The rows come from 5 hidden closed curves, with some noise, and rows from the same curve form a group. Each curve winds through 8 dimensions. The rows are also pushed far along 5 directions, which tell nothing about the answers.
In the rows, zero is written as 128.
Some rows, each with its group after it:
[129 143  82 158 148 116 100  70 144 137 158 189 109 132 146 124 195 112
 156]	q390
[118 140 147 101 118 135 133 137 129 112 113 114 142 113 125 124 106 129
 114]	q343
[ 95 112 111 109 153 112 117 122 118 112 138 148 116 107 121 125 116 128
 133]	q599
[139 144 144 114 102 158 134 132 122 122 107 134 147 149 108 134 106 149
 132]	q390
[120 106 150 122 126 125 146 123 138 130 110 125 145 119 135 142 112 150
 125]	q390
[123 126 128 157 126 122 134 124 128 130 118 136 122 138 126 141 117 125
 135]	q817
[ 67 159 131 154 129 110 125 169 113  94 134  95  95 128 128 147 154  89
  97]	q343
[114 114  97 118 143 106 126 157 111 146 166  88 108  96 140  91 138  84
 111]	q390
[146 125 129 146 132 140 144 144 112 117 135  68 105 138 122 132 115 122
 108]	q343
[141 166  79 142 115 150 139 162  97 145 175  20 126 136 144 117 153  84
 104]	q390
[116 132 172 136 139 120 137 145 104  81  98 105 105 114  95 155 115 134
 123]	q599
[147 152 117 136 114 124 117 157 119 128 161 101 139 123 115 117 146 127
 113]	q343
[114 163  97 157 126 124 117 133 115 120 187 117 117 133 129 121 169 106
 100]	q817
[143 148 120 158 142 128 105 102 126 119 137 180  93 164 126 147 164 125
 149]	q343
[170 123 139  96 110 148 124 148 133 141 130  95 157 137 125 127 108 165
 119]	q523
[110 140  40 168 112 111 113 151 134 165 205  58 136 117 157 105 139  96
  95]	q817
[ 90 120 114 132 115 133 136 129 127 141 132 115 152 124 126 120 123 130
 118]	q599
[112 138 154 131 126 122 143 136 128 106 114 126 148 111 113 124 121 130
 118]	q343
[115 105 137 114 106 112 107 154 141 140 147 122 127 118 126 126  99 156
  93]	q817
[109 121 140 130 129 109 115 116 128 153 140 111 149 101 135 120 111 131
 107]	q523
[138 113  97 146 160 121 139 123 119 157 129  69 101 129 166 128 138  85
 141]	q817
[166 117 116 132 116 154 139 131 138 139 133  94 134 151 132 123 111 147
 119]	q343
[181 134 114 155 142 156 158 115 116 116 104 105 111 160 127 153 149 125
 171]	q523
[107 124 104 107 102 129 134 157 117 141 148 102 144 101 120 103 116 116
 114]	q599
[152 146 166 145 169 152 155  90 112  83  97 189  87 173 118 154 210 118
 166]	q523
[150 138 150 128 126 134 124 144 125 104 131 164 122 155 106 139 155 152
 131]	q599
[147 134 100 128 141 143 134  94 114 138 125 157 131 144 134 139 152 122
 174]	q523
[118 100 141 136 143 122 160 118 109 133 106 162 125 123 117 130 125 119
 157]	q599
[142 139 120 114 129 121 117 124 118 123 158 151 127 109 115 111 146 125
 129]	q523
[129  99 140 107 122 126 147 132 122 130 127 128 148  98 108 109  89 145
 122]	q390
[106 190 123 177 147 107 145 178 102  48 152  87  63 127 121 148 181  61
 101]	q523
[163 102  74  94 106 125  91 114 156 211 170 160 196 130 150  95 113 169
 148]	q343
[127 141 127 117 118 111 105 135 121 140 142 157 122 113 126 119 129 113
 132]	q523
[123 161 135 112 107 133 117 189 125  92 157  81 122 130 116 122 146 129
  79]	q523
[116 135 166 115 147 136 143 124 102  97 108 107 127 121 112 145 118 131
 121]	q523
[117 152 178 138 132 142 131 132 111  86 115 112 113 148 108 158 134 143
 103]	q817
[105  91 124 124 123 124 127 133 134 153 135 111 134 126 135 127 101 147
 109]	q817
[118 114 161 111 139 110 148 148 110 114 117 142 101 101 119 124 136 106
 129]	q817
[137  99 109 100 124 133 107 113 129 161 151 174 151 136 119 110  89 165
 136]	q343
[138 132  95 125 140 134 124  98 119 149 148 131 136 127 139 116 113 116
 140]	q343
[113 123 143 109 125 126 117 140 127 142 137  97 134 120 138 121 125 131
  99]	q599
[144 150 109 131 136 146 105  88 116 146 146 174 138 163 128 138 169 138
 158]	q599
[161 123 126 147 128 136 134 113 125 127 120 120 103 129 119 134 139 129
 145]	q343
[104 117 112 129 110 117 122 154 151 135 136 103 131 118 141 123 129 129
 105]	q599
[ 72 122 131 121 173  76 107 120 109  82 147 224  72  91 110 123 144  96
 138]	q599
[164 128 166 169 161 153 171 123 102 117  88  91  93 182 132 168 174 116
 150]	q343
[159 123 144 130 141 129 136 138 114 121 130 134 119 142 116 136 144 140
 138]	q599
[125 156 105 117 120 117 102 136 118 120 156 163 117 117 119 117 136 110
 133]	q523
[ 68 142 111 127 122  96 125 155 117 116 153 130 133  83 119 107 124  93
 107]	q343
[103 123 121 108 111 134 121 117 129 144 129 153 157 125 123 129 114 149
 131]	q817
[118 111 115 141 137 100 132 118 101 136 154 123 107  79 115 115 112 106
 129]	q817
[126 151 152 114 132 127 108 129 114 108 121 138 119 125 113 138 141 130
 130]	q343
[ 90 153  98 157 116 116 122 118 136 109 153 183 124 121 115 112 155 107
 127]	q599
[133 123 130 134 127 149 152 127 125 151 120  86 151 152 145 131 123 127
 121]	q599
[137 139 117 138 126 108 108 135 135 132 149 144 135 120 124 115 110 128
 123]	q390
[117 165 171 148 115 122 120 166 142  81 111 108  96 147 130 161 147 121
  94]	q390
[113 165 133 135 150 119 113 125 106  99 141 137  99 129 124 134 146  95
 120]	q390
[ 96 132  93 109 123 122 119 137 120 127 150 123 141 107 127 121 116 123
 124]	q523
[151 111 122 124 147 127 132 120 122 145 131 149 110 133 134 113 159 113
 152]	q390
[179 133 168 108  97 182 116 120 154 141  68  96 179 189 128 178  98 214
 139]	q523
[121 122 131 105 142 130 121 134 119 127 138 135 126 129 124 109 129 125
 120]	q390
[159 131 152 116 107 156 135 139 131 117  91 125 143 149 102 134 101 159
 139]	q817
[ 87 119 126 132 115 121 133 131 137 132 128 137 152 118 124 125 123 138
 116]	q523
[127 133 136 125 106 132 132 150 156 123 113 154 145 148 130 129 138 140
 126]	q817
[142 128 132 136 156 132 133 134 118 143 124  88 127 153 151 140 151 117
 131]	q390
[116 153 124 129 105 151 136 183 137  82 131 122 137 170 108 142 152 150
 107]	q599
[111 164 136 129  97 126  95 150 150 100 145 134 164 134 108 134 116 170
  91]	q390
[161  89 154 104 141 136 162 160 107 163 106   4 133 113 153 137  97 124
 117]	q817
[139 161 131 124 104 127 123 175 119 126 157  72 139 126 131 129 131 122
  93]	q817
[126 144  94 150 111 152 143 133 133 126 151 109 143 153 125 118 154 127
 115]	q343
[114 136 143 114 123 118 107 133 148 104 121 159 128 128 129 146 136 150
 121]	q523
[ 81 146 147 125 115 125 112 118 136  96 111 191 148 132 102 140 114 152
 125]	q390
[136 126 139 122 104 137 116 117 145 116 133 159 147 124 100 122 129 173
 119]	q817
[122 103 110 116 140 120 141 153 127 132 124  90 139 123 143 133  74 130
 125]	q599
[144 137 162 107 117 136 113 130 124 109 107 139 135 122  98 132 106 157
 128]	q390

New rows. What belongs after each?
[132  99 154 116 127 138 162 121 115 144 108 116 137 112 120 113 114 128
 133]	q599
[121 138  98 153 114 127 135 118 130 138 138 114 125 122 141 132 133 107
 131]	q390
[145 159 142 148 108 144 128 154 156 120 123 116 149 177 141 145 173 145
 113]	q343
[109  90 109  91 155 121 150 125  97 145 136  73 129  71 133  99  72 102
 125]	q599
[ 78 104 130 133 144 116 149 104 112 127 115 159 122 101 118 119 125 108
 141]	q599
[160 136  46 136 135 136 123 124 128 164 187 141 118 155 159 100 179  93
 150]	q523
[114 109 118 106 123 130 125 132 155 134 125 171 137 144 144 121 127 141
 129]	q599
[127 127 120 156 138 109 139 142 120 113 127 121 109 122 124 141 130 113
 137]	q599
[124 158 163 138 149 115 126 146 109  75 138 165  78 136 109 135 179 104
 118]	q599
[161 119 124 131 131 151 146 132 116 149 116 100 119 154 134 126 139 119
 144]	q523
[146 146 108 137 115 137 141 154 133 145 141  94 142 146 151 124 169 108
 126]	q343
[131 151  91 148 112 131 104 124 136 130 149 121 139 136 124 134 141 140
 130]	q599
[121 103 111 122 136 122 126 120 107 153 164 133 112 120 129 117 132 124
 122]	q817
[166 130 104 107  84 131 100 119 174 149 146 212 166 131 123 100 127 167
 144]	q343
[157 111 111 124 150 138 144  95  96 181 114  98 135 127 153 138 122 107
 174]	q523
[112 173 123 120  92 131  87 158 149 104 168 111 160 132 114 122 125 160
  73]	q523
[ 84 117 119 132 136 106 136 153 142  96 143 136 115 112 126 111 121 115
  98]	q599
[144 135 147 128 130 121 121 150 131 109 142 130 115 133 120 124 131 132
 107]	q343
[138 138 140 133 123 139 123 124 138 131 121 180 145 176 129 145 142 151
 139]	q599
[138 134 113 136 141 142 124 114 131 119 120 105 119 148 136 144 134 132
 135]	q523
[ 73 140 146 100 118 113 110 146 118 120 150 122 145  96 119 117 128 127
  89]	q523
[191 131  99 145 109 137 102 113 146 179 142 103 163 151 144 136 122 163
 146]	q343
[124 167 116 163  83 139 121 146 158  95 131 149 125 149 112 134 156 135
 115]	q343
[172  77 109 110 127 150 146 116 125 194 115  88 154 136 143 113  85 145
 153]	q523
[143 140 169 110 116 134 114 154 136 104 124 158 130 152 109 137 132 161
 111]	q599
[126  98 112 108 176 110 126  76  83 164 140 131 117  81 134 113 104 100
 163]	q599
[145 101 131 149 150 107 155 134  98 136 127  92  95 100 125 126  90  98
 136]	q343
[151 134 142 123 123 143 120 129 116 148 140  81 153 136 123 130 118 152
 111]	q599
[169 137  91 142  94 153 130 130 159 160 146 126 170 161 139 117 179 151
 139]	q343
[ 93 116  50 134 133 110 102 124 140 154 190 105 141 107 147 103 138 124
 111]	q599
[154 109 142 122 146 139 159 118 125 142 112 110 144 134 142 123 119 126
 138]	q343
[138 106 165 114 104 158 133 128 147 124  99 144 148 159 107 142 124 191
 122]	q817
[146 127 119 139 143 137 147 129 107 120 138 102 131 133 116 128 129 130
 134]	q599
[127 130 136 141 159 117 150 152  96 131 141  63  85 128 156 139 166  75
 116]	q817
[141 131 149 135 146 119 143 144 124 105 108  89 103 121 136 141 101 108
 120]	q599
[100 133 139 130 129 113 141 141 111 122 116 126 135 105 119 129 115 107
 132]	q343
[133 130 101 126 110 127 119 133 126 154 154 128 131 119 130 110 162 119
 134]	q523
[139 119 103 137 120 146 136 108 132 158 113  63 148 127 146 139  93 133
 135]	q343
[131 108  72 112  92 144 106 109 152 182 156 168 173 135 125  90 118 158
 141]	q523
[ 75 123 141 133 167  89 140 139  90 107 137 135  92  94 125 127 118  79
 119]	q599
[133 117 120 126 126 138 139 147 116 145 136 113 127 150 133 128 138 126
 128]	q343
[110 151 106 133 108 122 124 146 130 135 145 126 156 121 128 119 136 117
 123]	q343
[117 168 131 158 127 114 124 155 139  79 129 134  91 138 127 142 151  99
 114]	q599
[141 131 115 141 109 124 118 121 124 139 150 142 132 120 112 125 126 140
 130]	q817
[ 94 107 101 115 120 114 122 123 150 145 158 145 148 108 145 112 134 138
 110]	q390
[144 162 135 135  99 147 108 138 140 112 114 165 132 171 115 156 165 155
 144]	q599
[124 133 132 144 122 134 140 131 150  93 127 171 119 144 115 120 157 133
 123]	q599
[123 142 119 149 123 121 118 117 113 141 143 138 134 124 118 131 143 124
 136]	q599
[120 133 121 132 140 131 140 139 128 121 122 131 109 153 148 137 155 103
 134]	q599
[111 128 119 110  94 136 111 140 175 122 127 178 158 144 126 114 146 161
 119]	q817
[105 130 137 115 127 111 114 142 125 125 130 167 151 121 116 125 109 137
 129]	q390
[122 109 162 134 131 113 124 143 146 114 105 126 128 131 125 149 100 158
 115]	q599
[122 132  84 113 111 156 118 105 137 144 156 185 166 158 119 110 154 156
 143]	q599
[137  71 126 117 134 115 132 116 136 165 109  92 127 100 145 128  41 143
 130]	q343
[110 125 117 121 139 126 143 141 115 128 120 120 116 129 142 133 126  99
 137]	q599
[108 118 154 119 122 129 138 137 120 118 116 144 156 121  98 124 103 154
 123]	q343
[132 100 110  90 140 129 113 112 131 136 128 155 140 120 127 123  98 155
 148]	q599
[137 143 111 148 102 128 118 154 152 120 133 129 143 151 125 141 128 150
 125]	q599
[129 117 164 131 143 114 128 101 131 111 101 165 144 115 109 143 103 158
 142]	q390
[135 126 114 143 109 144 150 119 136 138 124 140 133 142 132 132 160 129
 144]	q390
[116 124 116 112 117 129 121 134 132 106 122 148 126 113 107 128 109 142
 136]	q523
[117 146 131 151 133 134 138 116 114 108 106  89 107 123 126 150 117 105
 131]	q343
[124 125 121 135 116 150 146 117 136 120 124 153 146 149 115 121 132 145
 132]	q343
[131 117 131 130 159 121 156 143 108 109 104 107 108 129 134 148  99 107
 146]	q599
[130 122 161 150 124 136 147 120 129  99 109 185 101 150 103 141 177 140
 141]	q817
[125  98 144  92 123 136 137 121 126 149  98 122 154 111 128 126  99 145
 143]	q343
[122  85 113 112 135 117 140 115 122 169 136 113 178  92 125 102  80 145
 133]	q343
[143 137 112 153 140 139 147 128 106 117 141 106 131 141 114 132 145 126
 137]	q599
[ 77 147 144 109 135  96 103 158 117  94 146 172 123 105 107 120 132 117
 109]	q390
[ 96 125 162 116 148 120 139 112 102 109  97 157 132 111 109 141  98 125
 143]	q390
[146 150 157 133 157 126 114  86 115 121 116 165 107 138 132 148 162 118
 151]	q523
[134 141  89 151 139  98 121 137 110 160 182 110 100 103 151 102 172  65
 125]	q523
[129 116 148 109 135 111 121 124 120 135 126  96 126  85 132 131 112 130
 120]	q817
[150 144 119 137 135 153 142 114 113 139 118  84 138 155 141 144 115 122
 138]	q343
[120 122 150 113 163 119 143 121 120 107  95 147 111 116 131 122 107  99
 144]	q817
[106 136 113 102 136 120  99 137 130 124 155 122 127 120 137 118 102 126
 101]	q523
[115 105 105 126 100 136 145 165 150 139 120  63 166 130 136 130  82 154
 107]	q599
